The groups are shells around one centre, one inside the other: the same stretched ball of 3 dimensions in 7 sizes.
(in the rows, 128 means zero)
Known rows, each followed by its group:
[ 86 177 119 160 106 123 103 137 103  86 121 159 139 122] | Z_706
[ 66 183 122 133 112 128  85 146  89  55 112 156 120 111] | Z_149
[ 62 196 138 120 136 123  90 158  88  64 112 128  88 128] | Z_167
[ 58 195 140 118 121 127  92 151  89  59 109 127  87 122] | Z_673
[ 91 179 125 166 103 121 114 133 110 100 123 149 135 130] | Z_415
[ 85 178 111 154 129 120  89 149  94  76 123 167 141 122] | Z_718
[ 75 179 112 142 127 124  81 152  88  59 118 168 134 114] | Z_415
[ 66 182 116 131 125 127  76 153  83  48 113 163 124 110] | Z_192
[ 80 188 128 143 137 118  97 153  96  85 120 141 112 134] | Z_149
[ 75 185 121 139 134 121  87 154  90  69 118 153 120 124] | Z_706
[ 85 179 124 158 104 123 106 136 105  88 120 152 133 124] | Z_718
[ 68 183 122 135 114 127  87 147  90  58 113 155 120 113] | Z_706
[ 99 171 113 178 103 120 111 131 111 103 127 167 156 127] | Z_673
[ 98 176 112 170 131 115 102 145 104 100 129 164 148 134] | Z_415
[ 64 187 132 131 106 129  93 143  93  61 111 142 108 115] | Z_192
[ 64 193 141 128 111 127 101 145  96  71 111 126  93 125] | Z_167
[100 173 106 174 131 115  99 145 103  98 130 173 157 131] | Z_167
[ 96 175 111 169 125 117 100 143 103  95 127 167 150 130] | Z_718
[ 88 186 135 158 114 119 117 138 110 106 122 133 116 139] | Z_192
[ 96 173 116 173 106 120 109 133 109 100 126 163 150 127] | Z_149
[ 86 185 121 151 141 116  96 154  97  89 124 149 124 135] | Z_673

New rows, each followed by its group:
[ 94 180 117 164 133 115 102 147 103  99 127 157 138 136] | Z_149
[ 82 179 122 155 106 124 102 138 101  82 119 155 133 121] | Z_706
[104 177 124 181 108 116 124 131 118 123 130 149 143 142] | Z_167
[ 93 186 133 163 123 115 119 141 112 115 125 132 118 146] | Z_167
[ 82 177 122 157  97 126 105 133 104  83 119 156 136 119] | Z_167
[ 97 171 103 171 126 117  94 144 100  89 128 178 160 124] | Z_167
[107 169 108 187 109 116 113 132 113 112 131 172 166 131] | Z_167
[ 94 173 106 166 127 118  94 146  99  87 127 174 154 124] | Z_192
[ 64 190 133 126 120 126  91 150  90  62 111 138 101 120] | Z_706
[103 171 111 181 114 116 110 135 111 108 130 168 159 132] | Z_415
[ 68 191 139 133 114 125 101 145  97  75 113 129  98 127] | Z_415
[ 80 174 113 154 103 127  93 138  96  69 118 170 144 111] | Z_167
[ 67 189 127 129 132 124  85 155  88  62 114 145 108 122] | Z_706
[ 67 191 131 128 130 124  89 154  89  64 114 139 102 124] | Z_706
[ 68 184 130 137 101 129  97 139  96  66 112 145 114 115] | Z_167
[ 84 189 136 152 120 119 114 142 107 102 121 129 109 140] | Z_192
[ 59 191 135 120 117 128  88 150  87  54 109 136  96 117] | Z_415
[ 86 177 123 161  97 124 109 132 106  89 121 154 136 122] | Z_167
[103 175 117 179 116 115 116 136 113 115 130 157 149 138] | Z_149
[ 99 179 117 171 131 114 108 144 107 109 129 156 141 140] | Z_415
[ 97 179 124 172 110 118 118 134 113 111 127 148 137 137] | Z_149
[ 84 177 120 158 106 123 102 137 102  84 120 158 136 122] | Z_706
[ 86 186 127 152 132 117 103 148 101  93 123 143 119 136] | Z_706
[ 72 191 134 135 126 122  98 150  96  78 116 133 102 130] | Z_706
[ 87 186 123 151 141 115  98 153  98  92 124 146 122 137] | Z_673
[ 64 189 137 130 105 129  99 142  95  66 110 134 102 119] | Z_167
[ 73 182 125 143 105 127  96 140  97  69 115 151 123 116] | Z_149
[104 168 104 182 116 117 105 137 108 102 131 178 167 128] | Z_167
[ 67 188 137 133 104 128 101 141  97  70 112 134 103 121] | Z_167
[ 75 187 134 144 108 124 106 140 102  83 116 136 111 127] | Z_149
[107 175 121 185 111 114 124 131 119 126 132 152 148 143] | Z_167
[ 80 180 124 153 106 124 102 138 101  82 119 152 129 122] | Z_706
[ 88 176 120 165  99 123 109 132 107  92 122 158 142 123] | Z_673
[ 81 176 108 150 128 122  82 150  90  66 121 173 144 116] | Z_673
[ 86 176 117 159 108 123 100 138 102  83 121 163 141 121] | Z_706
[ 70 189 137 135 112 125 101 144  97  75 113 133 102 125] | Z_149
[ 86 186 122 150 143 115  96 154  97  89 123 147 121 136] | Z_167
[ 63 192 129 121 139 123  81 160  84  56 112 140  99 122] | Z_673
[ 81 177 107 149 131 121  81 152  89  66 121 174 143 117] | Z_167
[ 79 177 121 152 100 127  99 136 100  75 117 159 135 115] | Z_673
[ 73 189 124 134 142 120  86 158  89  70 118 146 111 128] | Z_673
[100 178 123 175 114 116 118 135 114 115 128 150 140 140] | Z_149
[ 71 178 116 141 111 128  85 144  90  57 115 165 133 109] | Z_192
[ 69 184 129 138 103 128  97 140  96  67 113 146 116 116] | Z_192
[ 96 182 127 168 121 115 116 139 111 113 127 143 130 142] | Z_149
[ 70 191 136 134 122 123  99 148  95  75 114 133 101 128] | Z_706
[103 175 115 178 121 114 113 138 111 113 130 160 150 138] | Z_149
[ 90 182 130 163 107 120 117 134 111 105 123 142 127 135] | Z_415
[ 54 196 138 111 130 127  83 158  83  50 108 130  85 120] | Z_167
[ 69 184 127 136 111 127  92 144  93  64 113 148 116 116] | Z_706
[ 92 174 108 164 124 119  94 145  99  85 126 172 151 124] | Z_149
[ 78 186 124 142 135 119  93 153  94  78 119 147 117 129] | Z_706
[ 74 177 115 145 107 128  87 142  92  60 116 167 137 109] | Z_673
[ 85 185 134 156 105 122 116 135 109 100 120 135 117 134] | Z_673
[ 90 175 118 166 104 122 106 134 106  92 123 162 145 124] | Z_149
[ 80 188 138 149 109 122 113 138 106  94 118 130 108 134] | Z_673
[ 87 184 121 153 138 116  98 152  98  91 124 149 125 135] | Z_415
[ 59 185 125 124 112 131  81 149  84  45 109 152 111 107] | Z_673
[ 70 191 130 131 136 121  90 155  90  70 115 138 103 128] | Z_149
[ 72 189 138 139 110 125 106 141 101  82 115 130 103 128] | Z_192
[ 72 181 122 141 111 127  91 144  93  64 115 156 125 114] | Z_706
[ 90 184 129 160 121 117 112 141 108 104 124 140 123 139] | Z_706
[ 60 187 130 126 108 130  88 146  88  52 109 145 107 111] | Z_673
